All groups share one centre, and each spreads out both ways along 7 directions, with some noise.
(in the rows, 128 means zero)
Known rows, each followed by its group:
[ 67 160 127 101 128 122 147  71 141 145 148 130 141 104]
C
[140 112 142 120 152 129 150 169 106 147 136 129  89 133]
W
[113 140  99 154  95 131 121  92 161 143 139 142 105  85]
C
[124 155 111  72  92  90  74 160 140 175 120 108 184 112]
L
[131 128 112 143 100 132 121 166 113 164 101 121  87 107]
C
[116 135 128  67 131 134  98 138 129 148 122 108 164 146]
W
[ 99 133 100 185 115 157  80 108 205 131 163 152 117 118]
F
[118  99 110 145 134 122 166 149 127 180 102 156  76  84]
L
[116 147 106 104 126 144  85 140 159 130 115 145 147 120]
C
[138 169 109 109 117 156 122 146 162 160 122 210  81 141]
L
[157 143  76  81  94 109 100 168 139 174  78 149  81 100]
F
[106 159 112 140 103 135 116  91 147 126 137 133 109 132]
K
[148  87 145 122 142 165 104 166  96 111  79  93 157 184]
F
[160 146 123 144  83 112 111 155 130 156 144 133 110 136]
T
[106 163 145 110 142 148 120 124 131 112 159 135 140 146]
K
[110 117 136 100 169 134  91 159 167 173 142 134 137 207]
C
[112  93 117  59 164  92 141 128 143 215 152 110  77 147]
K
[127  88 112  94 137 121 104 195  84 140  61  69 119  98]
K
[109 145 139 102 151 103 160 124 105 136 127 137 115 120]
T
[ 71 147 114 167 154 145  67 136 193 131 150 142 130 160]
W
[133 170 140 138 127 150 163 117 105 122 131 164  59 177]
L
[119 146 137 149 100 170 103 126 151 143 123 153 170 168]
T
[136 171 123  77 104 161  91 183 123 151  88 163 169 125]
C
[130 162 110 178  80 149 108  97 124  71 125 111 121 108]
K
[168 171 110  94 110 117  67 182 165 134 160 154 126 127]
W
[112 128 132 180 106 140 114 107 158 141 173 122 131 135]
W
[ 73 142 117  99 153 142 127 113 140 140 162 113  94  82]
T
[160 113 147 152 144 123 129 192 121 143 187 119  82 130]
W
[109 151 130 118 130 131 150 127 125 158 125 156  90 138]
L
[ 95 153 110  50 156 114 104 187 135 197 131 128  69 114]
F
[116 156 148 144 115 143 137  90 130 124 169 125 122 165]
L
[ 98 162 151 154 110 161 120 176  96 134  78 147 169 149]
K
[ 81 168  97 209  83 132  80  94 178 125 117 138 120 141]
C
[160 122 159 182 106 175 145 109 136 119 155 160 152 177]
T
[137 143 153  82 169 153 134 176 101 106 139 142 127 125]
T
[120 134  85 160 130 132 113 142 173 147 120 177  57  90]
W
[169 131 133 129 119 109 141 156 111 137 165 126  84 115]
T
[ 92 150 163 123 114 192  94 149 122 159 173 102 160 174]
T
[ 96 150 133 139 113 101 155  87 131 152 155 127 114 123]
F
[172 156 130 188  94 161  75 129 162  68 149 156 168 158]
C
[156 102 115 116 131 131 116 116 145 105 182  99 104  87]
K
[ 98 132  99 115 123 138  97 126 121 104  98  90 125  82]
K
[121 115 117 206  73  91 170  98 131 174 131 134 111  71]
L
[125  60 140 132 190 193 128 138 165 132 175 137 107 137]
L
[125 159 125  92 135 109 124 166 111 143 135 127 100 105]
T
[100 149 137  52 172 140 106 157 139 162 129 140 123 177]
K
[127 126 131 132 105  84 144 126 114 187 145  97 100 149]
T
[114  93 126 109 148 142 107 142 155 155 154 112 148 118]
L
[107 115 128  63 187 118  98 194 140 163 157 116 108 128]
F
[125 161  55 123  84  28 108 104 147 157  55 127  77 119]
F
[115 127 165 168 147 156 116 148 140 126 189 117 122 184]
F
[158 137 104 136 105 149  91 133 155 121 131 142 104 138]
K
[171 120 140 133  86 145 150 127 102 136 112 133 133 138]
F
[130 144 121  73 113 121 148 141 115 182 133 144  98  91]
F
[124 165 116  86 110 111  66 149 163 144 170 113 160 127]
W
[133 163 129 125  55 122 164  47 120 150 145 135 146 117]
W
[ 80 176 141 178  84 123 159  82 123 166 143 135 119 151]
C
[ 53 153 137 114 157 114 104 135 117 132 103  86 141 168]
C
[126 123 119 133 111 124 126 135 148 168 137 147 127 110]
L
[158 146 100 142  76 101 161 109 132 160 155 157  59  57]
W

New rows. What belongs after each?
[113 121  84 129 104 114  93 128 172 173 105 135 116 116]
T
[103 115 139 136 105 128 124 119 130 188 200  65  90 139]
T
[136  73 115 105 163 146  98 172 138 134 121 100 121 114]
L
[156 130 104 215  74 138 111 104 146  85 147 128  99  88]
C
[168 121 130 112 127 148 100 183 112 114 117 122 133 122]
C
[143  99 186  69 165 128 181 176  98 232 172 132 108 215]
C
[125 112 160 138 131 181 137 133 110 129 147 116 146 162]
F
[129 106 150 154 120 129 154 141 103 135 150 107 143  98]
K
[145 109  96 156 121 132 104 109 151  77 145 111 110  68]
C
[ 64 202 109 102 131 154  86 100 158 113 107 152 126 159]
K
[ 74 184 124  91 123 102 134 106 102 143 107 102 100 144]
L
[197 131 130 116 133 175  82 149 152  57 200 137 128 124]
K
[ 63 148 142 122 135 156 144 101 136 165 168 126 114 120]
F
[ 96 128 126 123 163 182 136  93 153  99 172 148 107  88]
T
[ 41 134 103  63 146 120  89 109 200 203 149 131 181  83]
L
[132 119 119 107 132 126 117 160 115 138 108 111 105 128]
L
[111  98 163 113 149 118 163 168 109 201 143 130 137 140]
K
[101 130 173 119 159 134 165 123 155 191 214 173 150 148]
K
[ 98  96 138 121 189  80 107 144 130 115 123  74 146 184]
F
[139 142 115 122  80  90 105 150 120 160 113 107 147 109]
L
[ 70 231 133 104  85 113  97 155 108 167 153 113 128 119]
T
[132 135 149  94 146 138 130 126 127 118 156 130 157 135]
C
[ 79 100 118 132  98 183  56 133 178 206 121  96 177 190]
T
[137 136 126 113 103 110 107 165 121 172 152  99 103 133]
T
[ 98 147 164 155 128 119 156  96 103 126 161 104 129 165]
C
[170 121 111  98 123 131 103 138 137 136 134 119  82 168]
K
[178 126 169  84 162 152 121 158  86  65 191  87 132 158]
K
[ 71 111 133 131 152 178 105 117 152 132 144 114 149 129]
F
[ 57  79 124 108 144 124 123  92 150 212  75 100 177 196]
T
[135 134 151 131 116 105 173 142  86 163 123 125 104 138]
L
[192  68 109 148  90 112  98 162 154 185 119 116 115 165]
T
[187 142 145 143  84 158 149 128 119 123 164 163 137 116]
C
[112 131 132 156  95  94 156 112 102 150 126 103 116 115]
L
[ 89 152 109 148 118 120 171  77 140 155 116 167  76 108]
W
[175  84 138 177 106 135 149 112 143 146 144 140 124 171]
T
[126 125 106 147 102 130 119 116 154 151 131 136 107 110]
K
[138 166 138 131 100 148 122 117 123  96 140 141 165 115]
C
[104 117 122  95 160 147 118 142 140 144 131 125 108 133]
L
[119 112 126  82 174  92 104 175 127 147 127 100 117 150]
F
[157 116 154 187 109 119 116 160 137 140 231  96 114 125]
W
[110 179 143 110 133 144 110 115 141 122 120 160 162 201]
W
[169  98 153 162 135 107 188 104 114 127 135 151 118 161]
T
[ 73 115 157 132 134  97 183 108  89 178 141  87 125 116]
K
[105 105 109 211  68 128 130 154 124 174  68 136 149  61]
K
[ 74 117 142 161 142  99 160 105 111 164 150  81  80 153]
C
[112  93 114 103 160 125 137 118 142 150 139 116  94 105]
T
[147 132 165 166 103 136 154 133  73 108 135  96 134 150]
K
[ 62 101  91  53 165 114 120 128 185 244 127 140  79 117]
C
[143 127 114 124 117 144  98 154 148 132 124 137 127 119]
C
[119 142  91 139 110 116 119 125 113 119  82 110  67 113]
L
[108  71  87 126 107 121  83 121 182 213 105  96 124 147]
T
[162 187 156 133  97 130 123 178  96 120 137 159 144 158]
T
[117 139 155 127 108 109 127 113 109 135 167  78 165 151]
L
[145 119 145 162 147 115 112 194 140 141 206 114  87 126]
W
[183 116 102 112 101  93 120 142 139 141 107 144 124 100]
F
[180  40 165 164 159 149 186 193 116 183 155 165 103 117]
L
[125 124 149 111 137 140 149 133 105 145 122 128 125 159]
W
[147 169 101 133 104 161  86 116 153  99 130 149  89 158]
L
[117 168 109  82 128  92 129 153 155 195 179 161  62  90]
F
[117 171 127 147  87 106 138 116 125 151 183 119  83 105]
T
[115 138 106 121 111 126 109 105  94  79 105  58 102 106]
K
[ 84 189 115  54 119 104 112 136 131 177 110 140 132 134]
L
[141  92 141 111 143 117 149 132 120 142 179  97 116 110]
K
[117 106 144 164 137 188  97 144 138 114 124 111 144 181]
F
[ 90 134 142  85 157 137 126 162 126 174 121 137 139 144]
K
[134 126 144 128 143 156 150 137 118 134 106 156 115 172]
W
[150 112 101 158 108 203  67 150 206 132 173 175 126  88]
F
[ 99 120 127 134 126 145 126 104 151 155 125 130 142 149]
T
[ 47 192  95 178  69 130  83 127 179 219  76 169 111 176]
C
[128  72 123  80 162  53 163 143 104 192 115  79  80 134]
T
[123 151  91 149 102 149  93 107 220 166 158 199 114 120]
K
[151 128 119 169  92 132 134 104 159 156 162 153 103 131]
K
[103 172 120 132 110 154  97 133 127 108  96 133 132 143]
K
[106 134 144 189  94 148 135 141  93 101 114 109 167  79]
K
[131 161 137  86 124 142 101 142 145 152 156 146 149 159]
L
[107 168 133 115 150  99 151 144 121 151 150 150  75 131]
W
[111  77 119 132 166 151 160 154 157 191 128 179  84  91]
L
[104 156 114 129 137  62 132 106 172 164 195 142  94  96]
F
[112 113 121  92 143 115 124 141 106 146 114  84 107 119]
K
[162 106 101 144  87 126  81 159 164 180 133 120 112 141]
T
